Every row belongs to one group in each of 2 separate groupings. Each group adds its own fixed numbers to the row, and there is some noise. The rows also spread widely along 2 directions, which tell nothing about the answers.
Known rows, each followed by its group in each grouping:
[-42.2 -15.4   6.3 -10.8 -10.5 -53.2  36.4 -33.6  25.5  45.5  17.2  14.2
  40.3 -24.6   7.9  13.1] => z_424 (3)
[-39.5 -17.2 -10.6   9.8 -11.6 -34.0  33.6 -35.4  19.8  26.3  11.5  18.8
  20.7 -19.5 -10.7 -19.6] => z_424 (1)
[-26.1 -23.8  -0.8  -2.3   4.5  -6.5  46.5 -22.0  13.8   3.1  11.8  -4.8
   0.5 -17.8 -29.9   1.8] => z_462 (0)
[-45.8 -23.8  -2.2   2.0  12.3 -26.9  41.3 -26.4  24.8   0.4   6.0   6.1
  14.0 -30.9 -34.0  -1.4] => z_462 (5)
[-34.5 -17.3  24.8  -0.6  -2.9 -30.6  40.5 -42.9  20.9  26.3   4.4  11.6
  16.2  -9.0  -5.5   0.2] => z_243 (0)
[-28.9 -27.6  16.9  -4.8 -13.2 -15.8  12.7 -45.2   3.3  31.6  -0.7  20.5
  13.5  -8.0  -2.0   7.1] => z_691 (4)
[  3.8  11.3   7.9  19.6 -41.1  -1.3   8.4 -42.1 -15.0  24.6  10.8  21.9
  -3.5  -7.9   0.9  23.0] => z_896 (2)
[-39.7  -8.3  18.5   5.3   3.8 -38.1  41.6 -41.5  31.6  19.9  11.8  16.0
  13.4 -16.4   1.7  16.0] => z_243 (3)
[-19.1 -21.4   0.8   4.6  -3.1  -2.9  21.2 -18.2  29.2 -25.4   2.1  -0.8
  -7.0 -29.5 -34.0  -6.4] => z_896 (5)
[-48.0 -29.2  22.1 -19.0   3.8 -33.4  15.0 -38.2  15.0  28.3  -1.4  11.6
  23.7 -10.6  -7.7   1.3] => z_691 (4)
[-16.1   2.3   6.5  25.2 -22.3  -4.9  30.7 -46.2   4.1  10.0   5.2  20.3
 -12.4 -10.6   4.4  -6.5] => z_243 (1)
[-23.8  11.0  18.7  25.1 -22.0 -23.9  21.8 -60.1  -1.7  28.0  13.0  31.1
  -1.6  -3.1   7.3  21.3] => z_243 (2)
[ -8.3   3.7  20.1  11.0 -30.2  -6.0  29.4 -55.9 -10.9  40.6   2.4  17.0
   7.0  -3.4   5.9   9.9] => z_243 (0)
[ -3.8  -5.3  -1.3   5.6 -35.6   5.3  17.7 -33.2  -2.7  11.3  -0.6  14.6
  -1.1 -19.2  -7.5  11.2] => z_896 (5)
[-10.6  -4.1 -13.8  24.1 -42.4  -0.1  19.7 -38.4  -2.4  15.4  -0.3  22.5
  -0.3 -14.4 -18.5 -16.4] => z_424 (5)
[-42.0 -17.1  -2.1  -4.7  14.8 -23.7  45.7 -19.2  39.4   2.8  23.2   4.0
  12.8 -35.9 -16.9  19.7] => z_462 (3)
[-47.7 -28.9  -3.5  -3.9  -6.9 -34.3  19.7 -27.7  27.1  16.3   8.8   2.2
  16.3 -24.5 -23.6 -11.3] => z_424 (4)

New rows. What belongs after each?
[ -9.3  -5.3 -15.0  22.3 -42.6  -5.9  23.1 -39.6 -11.0  24.1  -2.2  22.4
   6.9 -19.0 -11.4  -9.2] => z_424 (5)
[-28.0 -26.1  10.5  -2.4  -7.2  -7.2  15.6 -31.2  13.4  -6.0  -1.4  11.0
 -10.7  -9.3 -17.7  -1.7] => z_691 (4)
[ -8.2 -11.8   4.7  10.8 -13.6   7.1  23.4 -41.1  -3.4  -6.6   1.8  21.7
 -14.1  -3.4  -1.0 -19.0] => z_691 (1)
[-45.2  -9.1   2.3   1.4 -11.8 -56.0  26.6 -42.7   6.8  53.5  16.8  27.9
  40.8 -15.6   5.0  10.3] => z_424 (2)
[-22.9 -20.7  10.3   1.1  -4.0  -4.4  30.0 -38.7   9.8 -15.7  -8.0  15.8
  -7.4 -13.6 -28.9 -18.4] => z_691 (5)
[-37.5  -9.8   1.2   8.0   8.0 -27.5  35.4 -33.8  16.3  13.7  16.0  11.3
   9.8 -20.6 -16.8  14.0] => z_462 (2)
[-20.5   4.2   7.8  23.9 -16.2  -8.5  29.7 -38.1  10.0   2.7   8.7  22.8
 -15.6 -11.0  -5.2  -9.1] => z_243 (1)
[-15.1 -21.9   5.2   3.7 -10.1   9.0   6.7 -32.7  12.7 -14.3  -8.6   9.8
 -20.4 -10.9 -19.1  -6.1] => z_691 (4)
[-31.6 -26.7   7.7  -4.7   9.0 -14.0  29.0 -29.7  21.4 -18.6  -6.2  12.7
  -0.2 -16.5 -33.5 -15.3] => z_691 (5)
[-36.0 -19.9  24.0 -15.7   1.6 -38.1  30.0 -38.4  15.1  36.0  10.4  24.1
  34.6 -15.9  11.5  16.5] => z_691 (3)
[-33.1 -16.5   7.3  -2.7  18.5 -15.0  24.0 -38.3  24.7 -35.3   1.9  10.5
 -12.9  -8.1 -21.9  -9.0] => z_691 (2)
[  9.2 -14.3  -1.6  15.1 -29.1  30.8  10.8 -34.8  -9.4 -24.2  -7.2  12.8
 -37.6  -6.2 -18.0  -3.9] => z_691 (4)
[-18.9  -5.0  12.9   9.5 -10.9 -15.4  34.4 -42.9   5.0  17.7   2.0   9.9
  -3.9 -10.2  -4.1   1.3] => z_243 (0)
[ -1.7 -14.1  12.2   4.3 -34.4  12.2   6.1 -44.9 -11.4  11.9 -10.1  22.9
 -14.4  -5.1  -3.9   5.8] => z_691 (4)
[-40.3 -15.5  14.7   8.4  -6.4 -25.3  16.0 -41.4  21.7   6.9   7.8   9.3
  -4.1 -20.5 -13.3   5.2] => z_243 (4)
[ -9.1 -17.8  -2.6   7.3 -25.5  10.9   9.4 -18.4  17.2 -13.6   1.0  -4.2
 -19.4 -20.8 -24.5   7.4] => z_896 (4)
[-20.4  -4.9 -12.0  17.7 -23.0 -15.8  25.8 -34.5   6.2  26.2   8.3  20.6
  13.2 -20.0  -0.7 -22.8] => z_424 (1)
[-37.0  -1.3  -1.4   5.0   0.5 -31.2  31.1 -42.4   5.5  32.8  19.6  16.5
  19.7 -15.1  -9.1  20.8] => z_462 (2)
[-44.7 -14.6  13.9  20.3   7.4 -33.5  32.8 -38.8  29.7   7.6   5.6  19.0
   7.3 -15.9  -8.6 -14.2] => z_243 (1)
[-37.7 -22.6   5.5   0.6   7.3 -22.5  26.7 -12.9  34.6 -12.6  12.6   5.2
   5.7 -24.0 -16.8  -5.3] => z_896 (1)
[-22.9 -15.4  15.6   7.9  -1.2 -14.0  36.1 -37.3  18.0   8.2   3.5   4.8
   1.4  -9.6 -11.4  -3.2] => z_243 (0)
[ -7.3   0.2   8.9  10.6 -29.4  -6.7  15.7 -39.1  -0.6  15.2   8.0  20.6
   0.5  -9.6  -0.8  22.3] => z_896 (2)
[ -6.9  -8.7  -1.3  13.5 -23.6  -1.7  21.5 -23.2   4.2   1.0   7.5  13.4
  -8.1 -18.2  -5.5   0.4] => z_896 (1)
[-10.2 -23.4  13.1  -8.9  -2.8   2.4  37.3 -34.8   5.1  -5.5  -3.0   9.7
   2.2  -2.4 -19.5  -6.2] => z_691 (0)
[-17.2 -15.0  -5.0  -1.0   0.1  -5.6  44.4 -23.9   8.5   8.7  14.3  -2.2
   4.4 -17.0 -28.8   5.5] => z_462 (0)
